The rows come from 4 hidden closed curves, with some noise, and rows from the same curve form a group. Each curve winds through 6 dimensions. The rows are also pushed far along 2 directions, which tell nothing about the answers.
(in the rows, 128 means zero)
Known rows, each followed by its group:
[180 104 143 129 126 144 104 152 113 135 119  89  82 102]
K_295
[148 115 126 152 115 101 176 129 127  99 139  99 119 186]
K_179
[121 114 108 117 128  79 167 137 144 177 116 135 150 130]
K_179
[168 112 154 128 140 125 134  99 131 106 124 105 139 127]
K_820
[137  99 118 115 147  73 168  88 151 161 110 167 158 137]
K_397
[160 127 161 109 147 177  83 125 129 119 133 118 134  95]
K_820
[102 122  82 128 140  35 229  75 184 162 119 189 198 185]
K_295
[139 109 119 119 118 132 137 127 137 151 139 106 113 115]
K_295
[ 60 147 110 127 153 142 104 130 145 164 140 210 160 100]
K_820
[194 174 143 122 145 196  89 134 118  82 140  67  76 129]
K_397
[ 80 151 120 118 119 172  65 171 104 164 129 128 103  58]
K_820
[194 109 128 137 142  83 175 127 129 140 108  86 109 142]
K_179
[ 92 133 115 126 114 105 152 158 136 143 130 139 162 151]
K_179
[106 166 133 118 132 137  94 147 102 126 111 149 124 110]
K_295
[122  94 124 123 120 141 105 121 118 139 143 151  96 120]
K_179
[ 74 168  96  94 125 155 116 116 155 149 155 153 150 123]
K_397
[188 140 153 115 139 199  56 180 112 139 122  71  74  64]
K_179
[163  92 116 147 112  94 187 115 142 123 134  86 113 162]
K_397
[153 140 139 165 132 122 114 116 116  89  95 109 101 129]
K_820
[143 141 145 163 138 205  74 146 115  96 151 106  78  98]
K_295
[ 51 164 107  98 127 111 153 106 127 151 144 195 183 120]
K_179
[168 116 119 127 123 125 161 111 141 124 143  87 110 144]
K_295
[139 101 113 153 120 105 148 146 146 150 119 115 116 134]
K_397
[146 124 130 147 118 115 157 148 121 102 134  99 124 172]
K_179
[166 104 138 156 155  66 209  86 137 130 114 140 160 135]
K_295
[ 62 145 118  96 114 156  83 193 137 180 130 154 159  84]
K_179
[106 125 120 153 128 138 109 164 131 155 119 145 116  95]
K_397
[174 141 140 102 122 128 133 146 106 135 112  85 110 105]
K_397
[183 122 166 128 132 190  82 123  91  90 145 101  72 100]
K_397
[ 87 145 102  95 113 173 106 129 163 156 157 141 146 108]
K_295
[123  95 118 121 119 111 127 141 133 165 119 136 121 108]
K_295
[132 106 116 136 112 138 124 153 147 149 132 103 113 117]
K_397
[110 131  98 151 138 137 122 111 158 141 134 151 111 127]
K_179
[ 83 159 103  80 117 146 115 125 143 160 141 156 154 108]
K_820
[114 140 125 145 121 120 113 115 129 112 102 131 126 119]
K_820
[168 146 138 105 129 141  93 158  97 125 106 120  90 120]
K_397
[156 149 135 156 151 108 143 126  95 112 111 119  97 129]
K_295
[152 143 115 109 129 101 168 102 135 123 123 117 134 154]
K_820
[ 72 153  97 122 129 108 150 133 118 172 137 151 132 106]
K_820
[127 104 123 106 117 164  82 158 143 153 140 136 109 117]
K_820

New rows, each followed by its group:
[141 126 141 136 117  97 171 100 117  87 122 125 150 161]
K_295
[122 138 101 122 143  93 172 101 172 148 123 162 168 157]
K_295
[110 111 115 108 114 141 120 138 139 166 142 125 123  95]
K_295
[146 126 121 151 132  88 159 130 103 133 112  99  97 129]
K_820
[196 136 147 147 128 124 126 110 116  77  93  76  94 143]
K_820
[211 122 130 168 154 129 131 108 131  93 111  97  63 154]
K_179
[114 119 116 134 162  80 179  93 152 149 135 189 170 157]
K_820
[193 111 128 133 126 123 163 115 133 113 138  69  95 149]
K_295
[ 99 148 123 158 141 135 100 126 126 122 112 160 122 110]
K_820
[ 72 163 117 112 128 121 106 139 113 145 113 175 144 107]
K_295
[ 95  89  95 110 117  97 154 122 161 172 142 170 147 159]
K_820
[135 135 156 125 116 159 113 125 112  94 134 118 138 112]
K_295
[109 128 125 160 127 169 106 130 136 112 152 137 108 122]
K_295
[108 154  95 107 136  95 185 111 133 155 145 148 143 146]
K_820
[112 121 108  97 140 109 138 106 166 176 122 160 165 114]
K_397
[165 120 132 132 135  95 156 156 124 139 108 102 127 144]
K_179
[103 107 101 115 123 136 132 133 154 156 159 161 127 150]
K_820
[160 128 129 117 122 174 108 137 134 128 147  83  95 109]
K_295
[195 107 142 143 116 161 119 146 123 104 134  53  75 128]
K_397
[145 121 119 178 147  84 193  94 120 112 133 125 109 157]
K_295
[113 116 139 117 126 130 127 100 138 128 132 132 160 109]
K_820
[147 107  99 131 135  66 208  86 148 159 130 116 134 145]
K_179
[148  96 133 117 118 147  90 156 128 144 122 112 100 117]
K_820
[152 147 115 133 138  94 169 102 117 101 127 135 110 183]
K_397
[138 130 107 117 122  70 188  88 143 124 114 129 149 168]
K_820
[103  79  99 117 111  70 165 119 154 171 122 159 148 155]
K_820
[176 124 128 144 126  74 176  87 130  94  94  99 122 170]
K_820
[195 116 140 158 132  64 203 141 116  97 108  80 123 200]
K_179
[139 130 144 154 124 153 120 111 114  91 139  89 108 114]
K_820
[116 108 133 143 139  87 186  92 142 146 129 163 178 108]
K_295
[134 106 106 136 131 116 161 117 146 135 157 143 114 175]
K_820
[ 65 136  98 146 136  80 177 102 130 162 133 180 149 126]
K_295
[161 136 115 131 145  97 174 102 162 125 120 134 147 169]
K_295
[ 76 125 100 131 154  80 177  93 160 166 139 216 185 149]
K_820
[180 135 123 118 147 121 153 105 155 127 126  94 128 146]
K_397
[112  93  99 138 108  90 176 125 159 160 133 122 139 146]
K_397
[106 121 109 106 112 147 127 127 150 161 152 121 129 107]
K_295
[ 66 142  96  99 110  77 203 105 135 176 138 152 186 108]
K_397
[170 108 154 154 146 105 175  98 123 114 125 122 145 115]
K_295
[ 62 132 125  93 105 201  66 135 124 151 169 160 129  65]
K_397
[ 98 154 118 112 137  88 169  99 119 132 127 176 166 145]
K_179
[114 100 117 116 117 121 121 143 134 171 124 137 123  99]
K_295
[ 64 123 113 111  98 181  81 146 136 143 164 152 123 108]
K_179
[116 105 130 112 111 153  75 162 126 158 121 124 108  92]
K_820
[109 117 130 103 115 182  57 172 124 171 130 129 106  60]
K_295
[103 120 121 127 114 127 104 152 115 156 115 123 111  92]
K_820
[107 146 121 113 112 141  99 122 135 128 112 133 136 108]
K_820
[100 102 102 139 105  90 182 106 144 127 149 140 139 181]
K_179
[129 100 134 119 122 163  80 133 111 136 142 145  85 105]
K_179
[138 149 146 157 140 211  62 152 105 105 148 107  74  78]
K_295
[110 129 127 166 150  94 161 132 112 129 129 162 136 145]
K_179
[  4 139  84 122 109 152 121 119 152 169 176 192 160 107]
K_820
[112 138 119 159 141 129 138 120 119 129 140 138 110 115]
K_295
[119 114 113 172 136  76 178 128 131 143 114 153 130 138]
K_397
[140 137 131 181 154 109 161 133 114 105 131 131 116 151]
K_179
[141  95 122 156 124  95 142 130 144 119 109 152 125 173]
K_295
[102 139 115 161 151 101 140 110 134 132 118 177 138 135]
K_820
[175 141 133 147 147 188  64 137 128 112 120 111  63 105]
K_179
[123 142 132 126 120  97 152 114 115 100 113 140 148 158]
K_295
[177 127 143 130 136 123 128 171 117 132 108  89 112 127]
K_179
